There are 4 ways to turn a row about zero (a turn may also mirror it). The second row of each pair is the first, turned, with some noise.
Known pairs, each followed by its turn:
[ 0.40 -3.55 -0.61 -0.81]
[-1.15  0.07 -0.88  3.46]
zak

[ 2.21  0.22 -0.01  1.37]
[ 0.82  1.25 -2.16 -0.60]
zak

[-2.22  3.59 -2.42 -2.63]
[-0.06 -4.51  1.84 -2.42]
zak

[-3.46  2.17  2.80  2.25]
[ 0.39 -3.13  3.02  3.23]
kaned

[ 0.32 -2.31 -0.57  1.15]
[-1.06 -1.40  0.31  1.98]
zariz

[-0.76  3.65 -1.71 -2.33]
[ 4.61 -0.05 -1.10  0.06]
Lide

[-2.87 -2.12 -3.13 -2.69]
[ 2.22 -4.03  3.37 -0.69]
zariz

[ 1.76 -3.73 -2.37  3.53]
[ 2.83  1.32 -3.64  3.76]
zak

[-0.29  0.91  2.02 -0.21]
[-0.22  0.36 -1.65  1.50]
Lide

[-1.02  2.90  0.55  3.43]
[-2.29 -3.52  1.45  1.19]
kaned

[-0.78  0.31 -1.02  2.83]
[-2.72  0.62  1.70  0.08]
zariz

[-0.59 -2.64  3.45 -1.27]
[ 3.23  1.68  2.78 -0.42]
kaned

[ 3.75 -3.19  1.08 -3.18]
[ 2.90  3.02 -0.43 -4.30]
kaned

[ 0.86 -0.51  1.82  2.00]
[-2.53 -0.84 -1.06  0.52]
Lide

[ 0.43 -1.41  1.20 -0.74]
[-1.26  1.67 -0.07  0.18]
Lide

[ 3.22 -0.47  3.49  1.25]
[ 0.90 -1.06  2.78 -3.90]
kaned

[-0.74  2.45  1.01  1.37]
[-0.67  2.58  0.29 -1.19]
zariz

[-0.25 -2.51  1.30  3.52]
[-4.00 -1.65  1.15  0.52]
Lide

[-3.54 -2.43  3.78  2.60]
[1.26 3.71 4.05 2.32]
zak

[-2.00 -2.92 -3.82 -2.10]
[ 0.92 -4.60  2.99 -0.18]
zariz

New pairs, each followed by its turn:
[3.03 2.08 1.09 3.58]
[ 2.22  2.58 -2.31 -2.55]
zak

[-0.70  2.28 -0.62  2.98]
[-2.72 -2.67  0.49  1.19]
kaned

[-1.62  0.46 -1.85 -3.78]
[ 1.97  1.14 -3.34  1.93]
kaned

[ 1.00 -1.14  3.74  3.25]
[-4.42 -1.12 -2.10  1.42]
Lide

[-2.81  1.55  3.18 -2.12]
[-1.95  0.39  4.37 -1.53]
zak

[-2.36 -0.22  0.36  1.24]
[-0.46 -1.28  1.03  1.93]
Lide

[-3.61  2.39  2.70 -1.86]
[ 3.48  3.42  2.07 -1.56]
zariz

[ 2.74  0.29  2.46 -0.38]
[-1.65  1.27 -3.24 -0.51]
Lide

[-0.49  1.15 -0.32 -1.52]
[ 1.11 -0.54 -1.50  0.69]
kaned

[3.78 0.75 4.00 2.67]
[-0.03  5.34 -2.02 -2.20]
zak

[-3.90 -0.50  1.04  1.87]
[-0.33 -0.26  2.88  3.31]
kaned

[ 0.42 -2.86 -3.63 -1.03]
[-0.49 -4.56  0.72  0.39]
zariz

[-3.37  2.19  0.92  3.88]
[-2.33  3.91  3.49 -0.55]
zariz

[-1.26 -3.10 -0.37 -0.27]
[-1.39  1.27  2.75  0.53]
Lide

[ 2.58 -3.15 -3.91 -0.43]
[ 0.04 -1.94 -4.26  3.33]
zak

[-3.10 -3.50  3.71  1.32]
[1.59 1.86 5.36 1.66]
kaned

[ 3.61 -2.62 -0.22  0.24]
[-1.16 -2.31 -3.05  2.44]
zariz

[ 1.64  3.07 -2.89 -2.59]
[ 4.33  0.58 -1.42 -2.63]
Lide

[3.31 0.30 3.51 2.80]
[ 0.49  4.92 -1.96 -1.74]
zak

[-1.39 -0.13  0.67  2.19]
[-1.23 -0.50  2.05  1.13]
kaned

[-2.10 -3.47  0.15  1.04]
[0.81 0.80 1.38 3.77]
zak

[-3.10 -2.48 -2.85 -1.75]
[1.39 1.21 4.90 0.32]
Lide

[-1.95 -2.48  1.99  0.50]
[0.80 1.65 3.03 1.21]
kaned

[ 0.17 -0.19 -0.39 -1.55]
[-1.24 -1.05 -0.03  0.20]
zak

[1.64 2.31 3.07 2.30]
[-1.60 -1.91 -4.06  0.66]
Lide

[ 0.04  3.08  3.50 -3.37]
[ 3.90  3.05 -1.89 -2.01]
zariz

[ 2.11 -1.51  3.65  0.69]
[-1.46  4.18 -0.60  0.05]
zak

[ 2.13 -1.56 -3.50 -1.00]
[-0.89 -4.04 -1.12 -0.49]
zariz

[2.93 1.28 2.07 0.26]
[ 0.71 -2.21  0.35 -3.27]
kaned

[-3.44 -2.49 -3.27  1.29]
[ 0.14 -1.55  5.25  0.40]
Lide

[ 3.19 -2.70 -2.37 -1.02]
[-0.91  1.90  0.93 -4.27]
Lide

[ 2.39  1.33 -3.61 -2.78]
[-0.31  0.42 -5.01 -1.48]
kaned

[-1.99  1.00  0.83  0.87]
[-0.14  1.82  1.80 -0.05]
zariz

[ 3.66 -2.45 -3.91 -0.25]
[-0.46  0.53  1.58 -5.61]
Lide

[1.38 2.18 0.48 1.36]
[-1.58  1.86 -1.50 -1.09]
zariz

[ 0.29  2.95  3.13 -2.41]
[ 1.53  1.75 -3.80  2.01]
Lide

[-1.68  3.16 -2.30  2.19]
[-2.89 -2.46 -1.18  2.32]
kaned

[ 1.32 -1.42  1.51  0.23]
[-0.87  2.01 -0.79  0.74]
zak

[ 3.17  0.84 -0.64 -1.95]
[ 0.65 -1.46 -3.12 -1.60]
zariz

[ 2.94 -2.88  1.38 -2.05]
[-3.54  1.63 -1.95  1.65]
zak

[ 0.98 -3.27 -1.47 -0.22]
[-0.31 -3.08 -0.17  2.17]
zariz

[-1.19  1.63  1.94 -1.41]
[ 2.39 -1.66  0.14  1.11]
kaned

[ 0.53  0.43 -3.93  0.31]
[-2.11 -2.74  0.59 -1.98]
zariz

[-1.55  1.78 -1.08 -1.22]
[ 2.82 -0.32  0.55  0.69]
Lide

[ 0.53  2.54  1.60 -2.78]
[ 2.82  1.39 -1.62 -1.98]
zariz

